The rows come from 4 hidden closed curves, with some noise, and rows from the same curve form a group. Each curve winds through 4 dimensions. The rows are also pushed far along 2 directions, which tell nothing about the answers.
In the rows, zero is written as 128.
Some rows, each with its group after it:
[138 118  72 142 122 157 139 111 162 140 169 112  73 138] : (3)
[121 160  68 163  95 173 133 111 125  97 191 118  78 117] : (1)
[118 123 110 136 150 140 147 118 141 144 136 113 113 140] : (0)
[151 118 155 140 163  98 140 147 127 121 111 104 135 141] : (0)
[141 103 120 110 175 123 152 135 166 160 108  81  98 152] : (2)
[146  98 103 136 146 146 149 128 133 132 156 139 111 154] : (2)
[134 171  98 125  89 149  98 118 114  88 163 144 126 113] : (3)
[138 137 108 100 133 111 136 128 155 145 107 118 128 137] : (3)
[161 109 118 116 125 111 143 148 148 125 130 110 107 141] : (2)
[ 93 147  89 159  92 149  82 101 114 124 199 145 111  96] : (1)
[191  81 142 119 170  93 171 157 176 146  89  77  96 167] : (3)
[130 112  93 103 118 156 148 129 134 120 160 142 113 145] : (3)
[ 87 151 201 129 127  86 120 133  92 145  50 155 207  98] : (2)
[132 132 166 111 131 118 122 127 116 125  90 151 170 132] : (1)
[149 148 119 121  97 132 121 127 136 113 122 129 118 121] : (0)
[108 119 141 123 141  92 117 135 130 170 100 134 151 114] : (0)
[119 123 127 115 108 108 138 135 135 141 113 136 136 118] : (2)
[114 119 123 128 124 138  90 108 132 130 166 132 121 124] : (1)
[149 113 133 117 127  99 135 148 140 132 115 120 126 131] : (2)
[146 120 100 126 118 127 122 134 139 126 156 125 105 129] : (2)
[136 127 137 129 134 141 105 118 133 109 150 109 117 134] : (1)
[102 113 133 134 135 134 132 121 120 153 125 148 137 125] : (3)
[143 144  72 150 105 164 158 125 139 100 171 109  77 133] : (1)
[113 135 161 149 151  95 104 138 104 134 117 130 161 111] : (0)
[192  82 107 103 137 116 176 153 171 122 130 105  91 171] : (1)
[104 137 102 144 105 121  89 121 111 136 168 155 131  98] : (0)
[168 145  67 143 111 170 131 114 160  96 183  91  56 141] : (3)
[143 118 121 109 118 125 169 139 153 123 113 105 107 142] : (2)
[124 129 141 160 119 122 104 124 111 131 133 144 134 109] : (3)
[154 113 115 105 156 136 161 135 175 141 108  70  83 155] : (0)
[161 141 108 121  98 137 129 130 143 105 134 120 103 130] : (0)
[108 145  84 138  84 151 122 110 116 125 163 173 128 112] : (1)

New rows, each followed by its group:
[106 163 103 163  81 145  74 109  98 100 194 152 120  89] : (1)
[122 137 134 138  93 100 102 133 103 128 129 174 162 101] : (1)
[171  83 166 113 173  59 153 169 152 154  76  97 138 150] : (0)
[160 102 153 124 143  76 151 159 141 140  90 114 137 139] : (1)
[103 156 116 107 114 142 118 117 116 125 128 151 152 119] : (3)
[105 127 145 127 165 113 118 124 128 167  97 122 146 123] : (2)
[ 78 147 150 144 141 113 113 114 104 159 102 150 172 106] : (0)
[163 133 152 124 153  94 136 140 151 135  80  94 128 137] : (3)
[137 109 114 128 137 105 125 141 139 142 141 119 116 129] : (0)
[183  97 141 110 165 103 207 161 167 133  69  85 112 173] : (1)
[148 129 113  95 144 106 148 135 164 150  95 108 126 146] : (3)
[116 127  88 153 113 162 113 109 107 124 188 172 122 125] : (2)
[137 117 122 136 127 101 114 142 127 134 142 131 128 121] : (0)
[112 113 156 119 140 112  92 116 128 145 127 135 148 126] : (1)
[109 137 175 159 124  92  88 128  98 149  96 160 174  94] : (3)
[123 163 120 161 102 141 100 117  96  92 163 152 139 108] : (0)
[140 125 151 133 121 114 140 140 113 110 113 143 149 130] : (2)
[141 119 141 104 153 104 149 144 161 146  86  76 112 139] : (2)
[178 108  74 127 132 180 144 121 172  83 208  67  35 168] : (1)
[141 113 125 132 166 121 140 140 145 133 136  86 102 144] : (0)
[ 81 139 154 141 120 111  66 108 102 147 139 156 166  93] : (1)
[ 93 169  94 140  61 161 109 107 105 100 172 161 125  94] : (2)
[168  85 135  92 168 101 190 149 188 168  66  80 105 170] : (0)
[124 149  98 134 118 165 142 106 138 117 145 122 104 136] : (0)
[148 112  95 131 139 134 123 131 141 133 161 121  98 138] : (2)
[133 112 120 110 138 113 148 132 158 161 102 114 118 138] : (0)
[120 150 137 149  94 108 107 123  98 119 126 181 171 105] : (0)
[104 145 126 131 131 131 108 119 126 143 124 119 127 110] : (0)
[114 110 155 114 134  80 134 143 131 168  79 143 164 118] : (2)
[104 163  81 138  62 171 118 107 115  94 183 151 108 104] : (2)
[128 155 139 114 112 128 109 132 106 101 124 146 155 118] : (3)
[140 113 120 128 149 110 144 128 162 165 102 109 112 139] : (3)
[127 144 119 100 129 109 128 128 143 146 100 130 146 128] : (3)
[148  95 114 136 154 137 153 132 134 135 142 136 118 156] : (2)
[141 103 126 139 149 134 145 131 122 133 137 146 131 148] : (2)
[162 119 114 108 126 153 155 126 146 104 134 124 110 158] : (1)
[ 87 132 133 145 117 112  92 119  93 158 130 191 177  98] : (2)
[146 107 138 132 140 151 147 135 124 107 140 118 110 147] : (3)
[154 104 106 131 161 133 131 133 145 138 149 110  98 149] : (2)
[109 147 112 126  96 132 116 112 127 144 121 157 139 109] : (0)
[151 135  75 124  96 140 119 125 143 113 173 135  97 128] : (3)
[104 134 100 129  92 127 114 120 121 139 151 159 132 107] : (2)
[158 146 134 122 134 108 124 135 143 121 103 106 127 131] : (3)
